The same things were measured in two ways. Each way mixes the same 13 hidden numbers, adds some noise and spreads widely along 7 directions of its own, which tell nothing about the thing.
Some things both ways: the first way, then the second way.
[9,-8,28,-11,7,-14,7,2,-5,-12,12,-6,-16,-11,1,2,0,4,10,2,-12,-23,8,3,15]
[9,18,-10,-12,-18,-2,-26,15,8,-16,15,4,-16,-13,-10,18,1,-6,5,-4,-3,-18,-11,5,21,15]

[14,-7,5,-2,-17,-4,-20,14,-21,-1,9,-21,-6,-19,-8,-7,10,-10,23,0,4,8,20,1,-13]
[2,-7,-10,12,3,-12,-11,-10,-13,15,7,4,1,0,-6,22,-9,1,3,4,-10,6,5,8,2,-5]

[1,-7,1,-4,13,-6,6,10,-5,-10,11,-1,4,-9,-4,4,12,-10,27,-4,3,-26,7,22,7]
[7,-7,7,-21,-7,6,21,-2,9,-12,-18,-8,4,2,3,-30,-14,-3,3,6,-6,-4,11,14,-2,8]

[14,-29,4,15,-13,17,-10,-19,-1,13,-9,-5,-14,-2,-6,2,10,1,33,15,-1,-16,10,-5,-9]
[-21,4,0,2,9,0,9,-5,-14,8,14,-17,-4,-7,0,8,1,-10,5,6,1,-7,4,-1,-12,-8]

[-6,0,-7,-7,-10,-17,3,-1,-2,2,-3,2,-7,-18,-12,13,-19,-1,-11,9,0,1,4,4,11]
[22,15,-4,-26,-27,0,-4,6,19,-5,-5,5,3,-15,-3,-1,2,8,7,1,-12,0,10,24,-2,18]

[-9,-16,-1,5,14,0,12,-7,8,2,-12,5,-8,5,-4,7,5,-3,-9,5,1,-15,-3,-12,4]
[17,-8,-7,-12,-18,0,-1,19,22,-1,-18,18,1,4,-3,-7,-9,-3,-1,10,-9,-3,13,2,15,9]

[1,-5,-3,-15,-6,-15,7,14,-9,-5,2,6,-10,-19,-6,9,5,-8,5,8,5,-3,16,21,4]
[-5,-2,-16,2,4,-6,2,-6,-11,10,12,-15,-12,-5,1,17,1,-19,-1,-2,16,-17,3,-21,-8,-1]

[1,-8,9,-13,-16,-15,-3,2,14,-10,-11,-4,-8,2,-8,6,-12,-14,-19,25,-4,10,8,17,5]
[-2,5,5,1,-1,-4,-15,-17,-8,8,6,-2,-9,-3,-9,-2,-2,1,11,-5,-9,11,6,29,15,-1]

[-8,-6,-10,-9,18,-10,18,5,5,1,5,-4,-3,-19,8,-13,-10,3,-7,3,9,-13,-6,10,15]
[-8,-14,-3,-4,9,3,16,-4,-4,8,4,-20,2,-7,-20,6,4,0,3,5,12,-7,-1,9,4,-6]

[-8,6,-3,-4,12,-12,5,12,-14,-4,6,-12,8,-3,3,-6,6,-3,8,-2,7,-8,-6,1,5]
[-10,-37,3,1,-13,-4,12,-1,5,-8,-3,-7,3,11,-4,-18,-11,-13,3,28,-8,2,-8,18,16,-14]

[15,-8,2,-3,-9,-6,-11,12,-19,1,21,-12,-9,-20,3,-6,0,1,27,-4,1,-12,9,7,-4]
[24,17,-7,-34,-23,-5,-36,4,19,-5,5,0,-29,9,-7,36,11,-16,-4,-52,-10,-7,-7,-1,-6,10]

[-23,3,-20,9,-11,5,-5,7,-8,4,-5,-3,2,-24,0,-11,-12,3,-6,-18,16,0,-2,-18,-3]
[-5,-6,-14,6,-2,-1,-19,0,-8,4,11,-9,-8,-2,-9,18,-1,-5,19,4,-4,-3,-6,6,13,-2]

[-10,-5,-4,-7,12,-12,11,10,7,6,4,9,-1,12,0,-21,17,-12,9,12,8,-16,-3,21,-2]
[5,-2,-13,-20,-17,1,-13,14,13,9,1,-6,6,-22,-4,0,7,2,0,5,-6,-9,3,8,19,26]

[-12,-10,-20,-7,-1,-2,12,19,-8,-9,1,-1,9,-16,12,-13,-8,3,-9,-10,12,-5,-6,-1,-3]
[10,4,-5,-12,-4,-8,-13,5,3,-1,13,-4,7,-26,-2,-2,12,-2,-3,-4,-6,-10,-19,4,19,20]

[22,-28,1,21,-15,10,-5,-19,-8,5,-4,-5,-4,-6,-4,3,11,-13,18,-5,-9,-5,7,-4,-4]
[-10,-20,-5,-15,-1,-2,18,10,-3,-6,2,-21,10,-15,8,-17,-11,-13,2,15,-6,-2,4,8,12,6]

[8,-3,3,-14,10,-16,16,7,7,-9,-7,0,1,2,6,6,-4,-3,-36,2,-10,-10,-11,9,16]
[-5,-15,-6,2,-7,-2,16,-2,-6,1,7,-12,-1,-1,2,-7,-2,-8,-9,10,14,-14,8,-2,6,1]

[-2,-12,-18,2,-29,5,-7,3,-13,-5,-10,-4,2,-32,-11,12,-16,9,-13,-9,7,19,13,-14,-13]
[1,-3,-7,-8,-6,-15,5,11,-16,7,14,-36,9,-29,-1,-8,-2,-10,15,6,2,-5,-1,3,7,24]

[-6,22,-2,-24,-12,-29,5,21,-10,-8,7,-16,-3,-21,-8,5,-21,20,-27,-7,6,15,2,-6,1]
[-12,-3,-8,6,-15,-9,-13,2,-14,18,20,-18,-11,-15,-17,12,3,-5,13,9,1,-3,2,15,12,2]

[-4,-3,3,-3,-4,-12,12,-6,-13,-7,3,-3,-6,-13,-1,2,-15,20,28,1,13,-21,15,8,3]
[24,12,0,1,-20,-1,0,-11,11,-9,-7,13,-17,14,1,8,-10,7,-3,-17,-10,10,22,19,-5,-9]

[-8,7,-7,-2,20,-2,-8,16,11,-4,1,-4,-2,6,4,2,6,-14,-28,1,15,4,8,11,1]
[-3,1,-5,17,19,-9,13,-10,-19,14,7,-13,6,-15,-1,6,-8,1,10,9,-4,5,2,-2,-6,-10]

[6,7,8,-7,-4,-17,-11,4,-6,0,6,-10,-7,-1,-10,7,-2,0,0,13,1,8,14,9,-3]
[10,-11,-20,-16,-9,-1,-22,3,6,12,-4,10,1,-5,-5,17,-2,-3,10,3,-13,0,0,7,9,7]

[-14,5,-9,-3,-37,-2,-10,-1,-9,8,-9,1,-4,-18,-18,5,-1,7,10,14,11,25,16,0,-18]
[0,-2,-14,-12,-1,9,-16,-10,1,4,0,12,-4,-8,5,4,-5,-3,6,5,-14,-1,8,7,1,3]

[12,-7,0,-1,9,-9,1,-2,12,4,2,-8,-8,11,8,0,-1,-15,-6,4,-5,-14,-4,5,11]
[-22,-14,-14,-1,9,8,-2,-13,-10,13,12,-12,-4,-12,2,8,4,-7,3,10,-3,-6,-2,1,-1,-10]

[6,9,17,-13,0,-11,-7,13,-3,-13,6,-7,13,7,3,-12,2,2,-10,0,-11,-9,-4,17,-1]
[13,-24,-10,-6,-13,8,12,-8,-9,-2,-3,4,17,2,8,-11,-13,13,-10,5,4,-10,28,19,3,19]

[3,7,15,-4,-3,4,-14,2,-10,3,0,-22,10,7,-7,-5,9,28,13,11,2,-2,2,-5,-18]
[1,-16,2,-6,-18,4,0,-11,3,-4,-10,0,-11,23,0,-9,-10,3,-2,-1,-13,4,10,16,6,-5]

[-9,3,-6,7,1,15,-8,-4,-4,5,-10,-3,11,4,4,-17,12,14,2,-3,8,-4,-2,-7,-15]
[-6,-1,-7,-2,7,3,-2,-8,-3,-5,6,6,-1,-9,4,-1,-1,-3,3,11,-9,-3,-7,4,9,-6]

[-13,16,-2,-12,-9,-19,5,14,-9,-3,4,-5,-8,-20,-16,10,-4,13,-7,-1,17,9,10,7,-5]
[3,13,1,-13,-7,8,-3,5,12,-2,-5,-1,-6,-6,1,-5,-2,-2,5,-4,-9,-4,9,7,2,8]

[2,11,4,-4,-7,-1,-17,6,-16,11,2,-11,-11,-7,-6,0,5,27,7,11,16,4,15,1,-18]
[2,-1,-11,-1,-4,2,3,1,3,9,7,-6,7,-18,6,4,3,-3,1,6,-1,-11,5,0,-8,3]

[-15,-11,-22,13,-14,14,2,-6,-5,5,-27,5,19,-19,-5,-7,-5,4,-12,-9,4,-5,-12,-9,-4]
[10,-12,-18,-23,-11,-3,-5,13,3,1,-5,-6,21,-5,0,3,-1,3,7,16,4,-16,3,1,13,33]

[1,-9,-9,13,1,5,-12,-5,13,8,-11,3,2,-9,-10,10,-1,-30,-33,4,-10,6,-7,6,12]
[17,0,-14,-33,-6,3,-1,8,9,-5,-13,-5,8,2,0,12,-5,4,7,-6,-6,-5,7,2,-4,20]

[-21,6,-12,3,-10,-7,13,-13,8,8,-14,5,-6,-5,-10,12,-10,4,-9,13,15,10,2,2,4]
[-9,6,-13,-3,8,7,-12,-8,1,6,1,14,-7,-7,-2,15,-1,2,9,13,-16,3,-1,6,5,-14]

Other things, the second way, with their names:
K_338: [11,0,-13,2,-12,-8,1,10,5,16,-12,9,6,-12,-16,-4,-3,9,24,29,-7,-1,-4,10,19,-6]
K_506: [2,12,-2,-2,-3,-8,-5,-7,-12,24,14,2,5,-37,-13,2,3,7,5,3,-6,1,8,27,4,6]
K_949: [21,7,-5,-10,-19,-4,-9,11,22,5,-15,28,-2,1,-10,4,-7,-2,11,11,-9,0,11,13,2,0]
K_636: [-4,-22,-15,-5,-1,13,0,0,-2,11,-4,8,13,-11,0,-8,-5,-2,8,21,-1,-16,6,8,5,3]
K_187: [29,14,15,-13,-34,-12,-1,1,22,-19,-1,10,-5,2,0,-7,-10,1,-9,-10,-14,7,14,34,-3,12]
K_26: [13,20,-2,-17,1,5,-21,-7,16,-4,-7,21,-17,1,2,10,2,2,-6,-24,-27,10,1,8,11,-3]
K_475: [7,-11,-13,-8,-15,-10,5,3,-7,-3,9,-18,-2,1,-1,12,0,-5,3,-2,6,-5,4,2,1,9]
K_542: [2,-14,4,-5,3,6,9,-7,2,-10,-5,11,6,-3,5,-15,-18,-2,-6,8,-15,8,16,21,6,1]
K_699: [-8,21,6,10,-13,-18,11,-2,-16,3,27,-12,2,-13,-1,14,8,10,-3,7,-7,-2,-2,15,-9,-1]
K_668: [8,-6,-24,-15,-2,11,-14,-4,1,2,0,8,-4,-8,-1,20,-9,1,-4,-2,-2,-16,13,-1,1,12]
K_687: [-10,-21,-3,-13,-1,13,14,1,3,-2,-15,-8,0,0,0,-28,-10,-6,8,16,-5,-4,7,10,17,-3]
K_745: [13,-3,-14,-12,-7,6,-9,-1,-1,0,-13,7,-7,18,-1,18,-12,4,13,-6,-10,-1,15,0,-8,2]
K_472: [17,4,-2,-13,-14,4,-3,-2,14,-2,-9,23,0,3,1,3,-7,8,-9,-3,-17,2,16,17,-1,4]
K_947: [-5,-12,-28,6,21,-2,-4,-3,-31,15,12,-7,-3,-5,-3,37,-9,-3,9,-6,2,-1,10,-16,-1,-5]
K_932: [-7,-29,-11,-9,7,5,4,-4,5,9,-3,-5,12,-8,2,-7,-3,-12,-4,13,1,-11,-1,1,6,2]
K_333: [14,-13,2,-13,-13,-4,-9,-4,16,-5,-13,-7,-1,1,-9,-13,-22,-7,4,1,-6,6,13,36,22,14]
K_796: [11,12,10,-21,-11,2,-3,11,14,2,-5,24,-6,1,-20,7,8,-2,-1,-11,-9,-5,-1,14,0,-4]
K_263: [-11,-7,-5,3,16,9,13,-14,-12,7,-1,6,6,5,1,4,-2,3,3,13,1,-4,9,-1,-9,-11]
K_937: [0,-1,-11,-3,2,4,8,-8,-8,1,-3,1,6,3,4,13,-14,11,-2,11,-7,-6,16,4,-12,3]
K_330: [11,-4,-10,-11,-5,-5,6,4,-5,8,1,-13,7,-18,-5,0,-8,-3,5,1,8,-6,18,7,-1,21]
K_389: [1,-29,-3,-10,-12,2,16,-2,5,-2,-6,-21,-4,13,3,-9,-10,-15,-6,-7,6,-5,16,8,-2,-1]
K_211: [-5,-1,0,-4,3,-8,-9,-5,-15,12,2,2,-1,-4,-11,-1,-1,1,15,3,-13,6,-8,18,22,-5]
K_758: [-10,-8,-2,2,3,-7,-5,-7,-9,7,11,-4,0,-14,-16,3,-1,-5,12,20,-6,1,-14,19,13,-9]
K_395: [-13,10,-5,0,-1,-7,0,1,-14,11,17,-11,-11,-7,-12,19,9,-4,2,1,7,-11,-5,-4,5,-4]
K_264: [-7,-15,-3,-7,7,15,11,-7,5,-2,-12,4,-3,1,1,-16,-7,-1,0,10,-8,0,9,8,12,-10]
K_278: [11,-5,-1,-1,-9,4,10,-2,1,3,-14,9,-7,18,-9,1,-15,2,-1,0,11,3,39,11,2,6]
K_401: [6,-14,-5,-8,-6,5,-4,-9,2,-3,-9,11,-20,24,-1,3,-7,-12,1,-15,-3,2,9,4,6,-15]
K_532: [-9,18,3,0,-9,-16,-14,-6,-20,22,21,-2,-17,-12,-9,16,6,-5,2,-11,-11,11,9,13,1,0]
K_515: [-14,8,-2,-3,16,26,14,-5,3,-13,2,-8,-8,-4,7,-3,-1,2,-8,-3,7,-17,14,-3,1,1]
K_361: [6,0,-16,-1,2,-13,-27,5,-1,15,4,15,13,-12,-4,16,0,1,13,18,-14,1,-10,5,21,12]
K_967: [-2,-2,1,14,-8,-11,-7,-10,-11,2,7,-9,-14,16,-8,11,-10,-2,10,1,-4,12,8,16,8,-9]
K_3: [0,-2,-14,-11,-14,-8,-20,9,-1,8,8,-8,-12,0,-1,22,0,-14,6,-7,-8,-5,0,-7,1,8]
K_243: [-2,7,-5,1,-14,-9,-20,-3,-17,8,17,10,-13,6,-9,33,2,8,3,-10,-20,6,0,12,-2,-8]
K_782: [1,12,6,-12,-38,-21,-3,30,2,9,11,-13,0,-17,-17,3,1,0,10,14,-13,1,5,22,10,18]
K_548: [10,-2,-8,-22,-8,6,-18,8,8,0,-3,18,-7,-5,-7,7,2,-5,4,-12,-16,-4,-2,7,12,5]
K_406: [-7,-24,-21,-9,-8,-4,-2,7,-10,18,8,-18,12,-8,7,8,1,-4,-9,7,2,-11,12,-9,8,23]
K_127: [-7,21,9,19,3,-12,2,-16,-20,-1,20,4,-7,8,-6,26,-3,15,-9,-2,-10,6,3,19,-2,-13]
K_849: [-5,2,-15,9,3,-10,-12,10,-12,17,13,-1,5,-17,-17,23,2,9,4,14,-2,-6,-7,4,29,5]
K_258: [-20,11,-12,0,9,16,-8,-6,-9,11,13,6,-2,-10,16,10,9,3,-4,0,-9,-10,11,-6,-2,0]
K_376: [-19,8,14,15,0,11,15,-15,8,-12,-3,-3,-19,12,6,-20,-14,-6,-9,14,-1,-2,17,15,8,-17]
K_504: [-14,18,-2,7,1,-14,-3,2,-30,16,25,-12,-3,-19,-6,17,7,2,10,5,-7,-2,-1,-1,-3,3]
K_469: [24,3,-1,-11,-19,-6,4,-2,4,2,-8,5,-1,2,-1,-2,-5,11,-7,-13,-10,0,12,10,-1,9]
K_565: [2,25,-1,-6,-19,-20,-21,9,-9,10,15,2,-13,-3,-14,32,2,1,7,-5,-17,2,-4,8,-2,4]
K_914: [3,30,25,-15,-22,-13,3,-5,3,-15,7,-14,-7,-3,9,-22,6,6,-1,-12,-27,11,-8,31,7,7]
K_270: [4,-1,-14,-18,-18,14,-5,11,2,1,6,0,-3,-13,-2,5,4,0,-3,-4,6,-19,19,3,3,22]
K_251: [-2,-5,-22,12,8,0,-1,-5,-6,2,6,4,4,-9,18,10,-6,-1,0,17,-10,-7,-3,-16,1,-8]
K_341: [8,-9,-7,2,-7,0,-6,-8,4,2,10,8,-14,-1,0,15,2,-8,-13,-20,-4,3,10,6,0,-10]
K_174: [7,12,-10,-14,-9,-8,-9,20,4,13,3,4,11,-16,-4,18,5,7,2,3,-14,-1,6,2,6,19]
K_760: [14,0,1,-26,-12,1,-5,2,19,-9,0,7,-11,-5,12,-5,6,-17,-19,-28,-14,-4,-1,-2,2,6]
K_451: [14,3,9,-8,-8,1,12,-18,-1,-11,-8,1,-10,18,7,-11,-9,3,-10,-21,-3,6,20,15,-5,0]
K_72: [-11,1,-11,-17,5,-2,-3,-2,-15,-6,12,-23,-1,-2,5,10,2,-10,5,0,3,-15,-9,-10,1,15]
K_517: [-3,1,-7,-4,3,-4,11,0,-22,12,4,-7,11,-3,1,12,-11,4,5,7,-1,-3,24,2,-16,13]
K_840: [9,-12,-2,6,-10,-7,15,-11,-4,10,2,2,21,-14,3,-6,-14,14,-10,15,-7,4,22,33,-2,6]
K_404: [21,-6,6,2,-5,-1,12,-16,5,0,-11,4,-11,16,5,-12,-1,-7,1,-21,-1,8,12,4,-11,-16]
K_100: [-17,32,6,10,16,-7,-3,-2,-20,10,23,9,9,-36,-14,9,2,9,13,26,-12,-2,-8,22,8,-2]
K_364: [1,-10,-1,-13,-17,-18,2,15,2,9,-3,-35,-8,-2,-19,-4,-10,-17,15,2,7,-1,5,13,19,11]
K_618: [-1,-15,-9,-23,-11,6,-13,6,7,13,-5,6,6,-7,-5,-3,2,0,-1,4,-13,-8,2,13,15,14]
K_290: [-9,3,-3,-4,3,2,1,3,-12,-2,23,1,-2,-12,2,9,10,-10,-18,-6,11,-24,0,-10,3,12]
K_753: [12,35,5,-1,-6,-13,-15,14,11,3,11,24,-1,-10,-10,24,12,3,0,-4,-13,-5,-11,6,6,2]
K_392: [-11,-25,-23,5,30,23,6,-17,-13,14,1,11,2,-8,2,9,0,-5,-2,7,8,-15,7,-16,-5,-17]
K_977: [4,-12,-8,-10,-22,7,-13,9,6,4,1,-8,-15,2,-3,5,-4,-11,2,-13,-4,-6,19,5,1,10]
K_748: [11,-4,-8,-28,-6,15,-14,-7,18,-5,-14,15,-17,12,-1,4,-1,-7,-4,-21,-9,-2,9,5,3,1]
K_993: [9,11,-7,-23,-4,6,4,1,9,-11,-6,-5,-10,-11,-5,-5,-6,-3,2,-4,2,-12,4,7,9,9]
K_670: [-11,-36,-18,-10,2,8,-13,-4,-4,5,0,-8,3,6,3,-1,0,-13,3,10,0,-15,-9,-6,18,5]
K_929: [-5,-23,-22,-9,13,14,1,-12,-13,5,15,6,14,-35,-1,0,4,-7,6,21,9,-16,2,2,-8,7]
K_197: [-1,-9,-11,-3,-6,-9,-6,12,-5,6,10,-12,9,-17,-12,13,-3,1,10,13,-8,-8,-12,12,15,6]
K_118: [19,6,-3,-27,-16,14,3,-23,14,-12,-16,12,-12,15,17,-1,-9,4,-5,-18,-18,3,23,11,-34,-1]
K_151: [11,16,-14,-11,-4,-5,-16,14,10,-2,0,2,9,-35,-2,-4,-4,11,12,13,-18,0,-8,19,41,19]
K_501: [-9,-36,11,-3,-7,7,23,-14,-5,-2,-2,-25,-1,-1,-15,-31,-15,-6,0,7,10,1,17,43,15,-4]
K_691: [6,-4,9,-7,-26,-13,26,11,1,-6,6,-20,7,-5,5,-7,-14,-3,-10,1,-1,7,33,24,-12,16]
K_102: [8,-20,-6,-4,-3,7,21,-8,3,6,-7,6,17,3,11,-3,-12,5,-19,5,3,-4,33,9,-14,8]
K_978: [8,-9,-13,-10,-13,-12,-15,8,8,6,-3,-3,4,1,-5,11,0,-1,9,9,-15,-1,-14,6,14,6]
K_455: [-5,30,1,-2,-10,-14,-22,2,1,6,15,-6,-19,7,-3,31,10,-5,0,-15,-12,-6,-11,-4,-1,-1]
K_911: [-14,7,1,14,22,2,15,-15,-17,14,2,5,12,2,-4,10,0,15,4,20,-1,-2,7,5,-8,-12]
K_588: [-5,18,0,1,6,-6,-10,-4,-7,2,20,-3,-13,-3,-4,30,9,-5,-8,-21,-5,-5,-6,-1,-4,-6]

Some of these things the first way, each followed by its name:
[13,-26,6,2,-10,-3,-5,-2,2,-2,-6,-7,-6,-2,-2,10,-3,-22,-9,11,-15,-3,-1,-3,10]  K_670
[5,17,4,-12,3,-17,-14,9,-5,-3,13,-14,-1,-5,-8,12,-4,-3,5,4,-2,-4,9,12,7]  K_118
[20,-24,10,1,-10,14,-9,0,7,5,3,-11,-2,-6,12,-23,9,-12,16,4,-15,-20,-7,6,0]  K_501
[-2,-17,10,-17,11,-18,13,-13,10,-17,8,6,-19,0,12,-3,-26,-1,21,20,-11,-27,17,8,23]  K_929
[-3,13,8,-9,12,-4,-8,7,5,5,6,-5,-6,22,15,-24,9,15,-11,15,8,2,1,6,-13]  K_341
[11,-6,-9,5,-7,-5,-9,8,-19,0,-1,-24,4,-23,-5,10,-8,-1,-9,-13,2,3,0,-16,1]  K_978
[4,-26,-9,-1,-25,-4,-2,11,-10,-1,0,-4,-12,-34,-4,6,-5,-29,8,-3,-9,-2,2,-8,11]  K_187
[3,0,-1,-21,-9,-29,8,12,4,-10,9,3,-1,12,-8,-2,4,-16,4,12,-2,3,8,25,-5]  K_532
[-8,1,-2,-13,-5,-25,14,13,-2,-3,3,5,2,9,-8,-7,10,-11,4,19,13,7,6,29,-4]  K_406
[-10,-4,3,5,-7,9,-17,1,-5,22,-1,6,0,13,-17,-13,34,6,24,23,5,2,2,0,-27]  K_782
[-18,0,-17,-7,-9,-20,21,10,6,-5,2,7,-4,-9,-6,6,-4,-19,-13,3,17,14,1,17,5]  K_26
[18,-9,11,-2,-5,-10,-1,7,-21,1,6,-22,-7,-11,-8,5,7,12,32,0,8,-18,10,3,-6]  K_455
[-6,7,-9,6,-4,6,1,-1,-15,-3,-3,-2,17,-5,4,-12,0,24,13,-19,9,-15,-3,-5,-14]  K_401
[-12,4,-8,5,-12,13,-1,-9,-1,5,-17,-5,2,-7,5,11,-17,36,-14,-6,10,-9,-10,-22,-7]  K_636
[-16,10,-7,-7,3,-13,9,7,12,2,-4,5,0,1,-8,3,5,-11,-31,8,6,16,-5,11,4]  K_264
[-16,0,-11,-3,6,-8,15,6,-2,-6,3,-4,4,-4,1,2,-3,4,11,-9,11,-18,-7,-3,5]  K_565
[13,-21,4,-3,9,-7,4,3,5,0,4,-5,-12,6,7,-2,11,-22,15,15,1,-18,5,16,9]  K_932
[-10,-3,2,-7,-9,-10,2,5,0,-1,-9,8,-1,-12,-17,-13,11,-9,1,5,-3,-2,7,9,-6]  K_278
[1,3,-6,10,11,2,-3,1,-1,-1,-9,-10,2,5,7,8,1,1,-24,-14,8,-6,-1,-12,2]  K_251
[-14,14,0,-3,-6,-2,15,-12,-7,-8,-7,-21,3,-21,-4,15,-24,43,2,-6,17,-2,3,-14,2]  K_937
[-3,-4,9,3,15,1,-4,3,3,5,11,-2,-8,8,5,-5,14,-9,10,14,8,-13,3,17,5]  K_197
[-7,-11,-7,6,-4,6,11,-12,5,-6,-17,3,10,-6,0,4,-5,-1,-1,3,0,-11,-4,7,6]  K_72
[6,-2,3,2,-18,-1,-15,-1,-17,-2,-13,-20,1,-11,-13,4,-3,14,-3,3,6,13,14,-12,-18]  K_361
[7,12,11,-3,-3,5,-13,7,1,2,-8,-28,9,-3,2,-10,4,12,-33,-1,-5,13,-14,-12,-7]  K_127
[10,-14,10,0,8,-13,-6,-1,1,-1,2,-1,-5,3,-11,-3,10,-22,12,13,-9,-15,9,19,6]  K_263
[-6,5,1,-6,6,-7,2,6,4,3,-2,-1,0,11,4,-14,12,-3,3,12,10,-8,-2,20,-3]  K_102
[13,-14,8,-3,-9,-5,-2,-1,-3,3,5,-11,-2,5,-4,-1,6,3,15,9,-4,-9,-1,4,-7]  K_618
[22,4,14,4,-2,-7,0,1,-25,-10,12,-23,5,-15,-3,-14,8,24,22,-28,7,-14,17,3,-16]  K_151
[-4,1,-10,5,-11,9,-4,0,-8,-4,-8,-7,23,-1,1,-8,0,19,2,-13,8,-5,-5,0,-21]  K_211
[-15,9,-2,-4,-27,-3,-12,5,-7,3,-17,-11,0,-19,-17,6,-9,12,-22,14,11,31,8,-10,-14]  K_967
[1,-20,-4,3,-5,9,1,-6,10,-5,-14,3,9,4,4,-3,-3,-6,-5,6,-4,-14,-7,7,1]  K_451
[9,-21,24,-3,7,-14,19,-11,3,-3,8,-1,-23,-8,-7,-6,5,-1,32,15,1,-27,15,18,11]  K_515
[-12,9,1,-7,0,-10,3,5,-7,-4,12,-1,0,-2,-2,-4,-1,15,7,-3,9,-1,3,3,-9]  K_548
[9,-13,2,0,-17,0,0,-4,-6,-2,-2,-13,-7,-23,-9,1,-2,3,11,-7,-4,-4,6,-11,-3]  K_100
[0,8,-4,1,13,-14,-5,10,-5,6,6,-5,6,8,-8,-16,17,-7,-6,-7,7,-2,-1,6,-11]  K_174
[5,-10,-8,15,-20,25,-13,-13,-4,17,-19,-8,1,-9,4,-2,2,19,-8,2,5,4,-8,-15,-16]  K_389
[7,-9,-5,5,-8,-16,6,2,0,4,2,5,-1,8,-4,-7,10,-19,13,-11,1,-20,-4,12,-2]  K_258
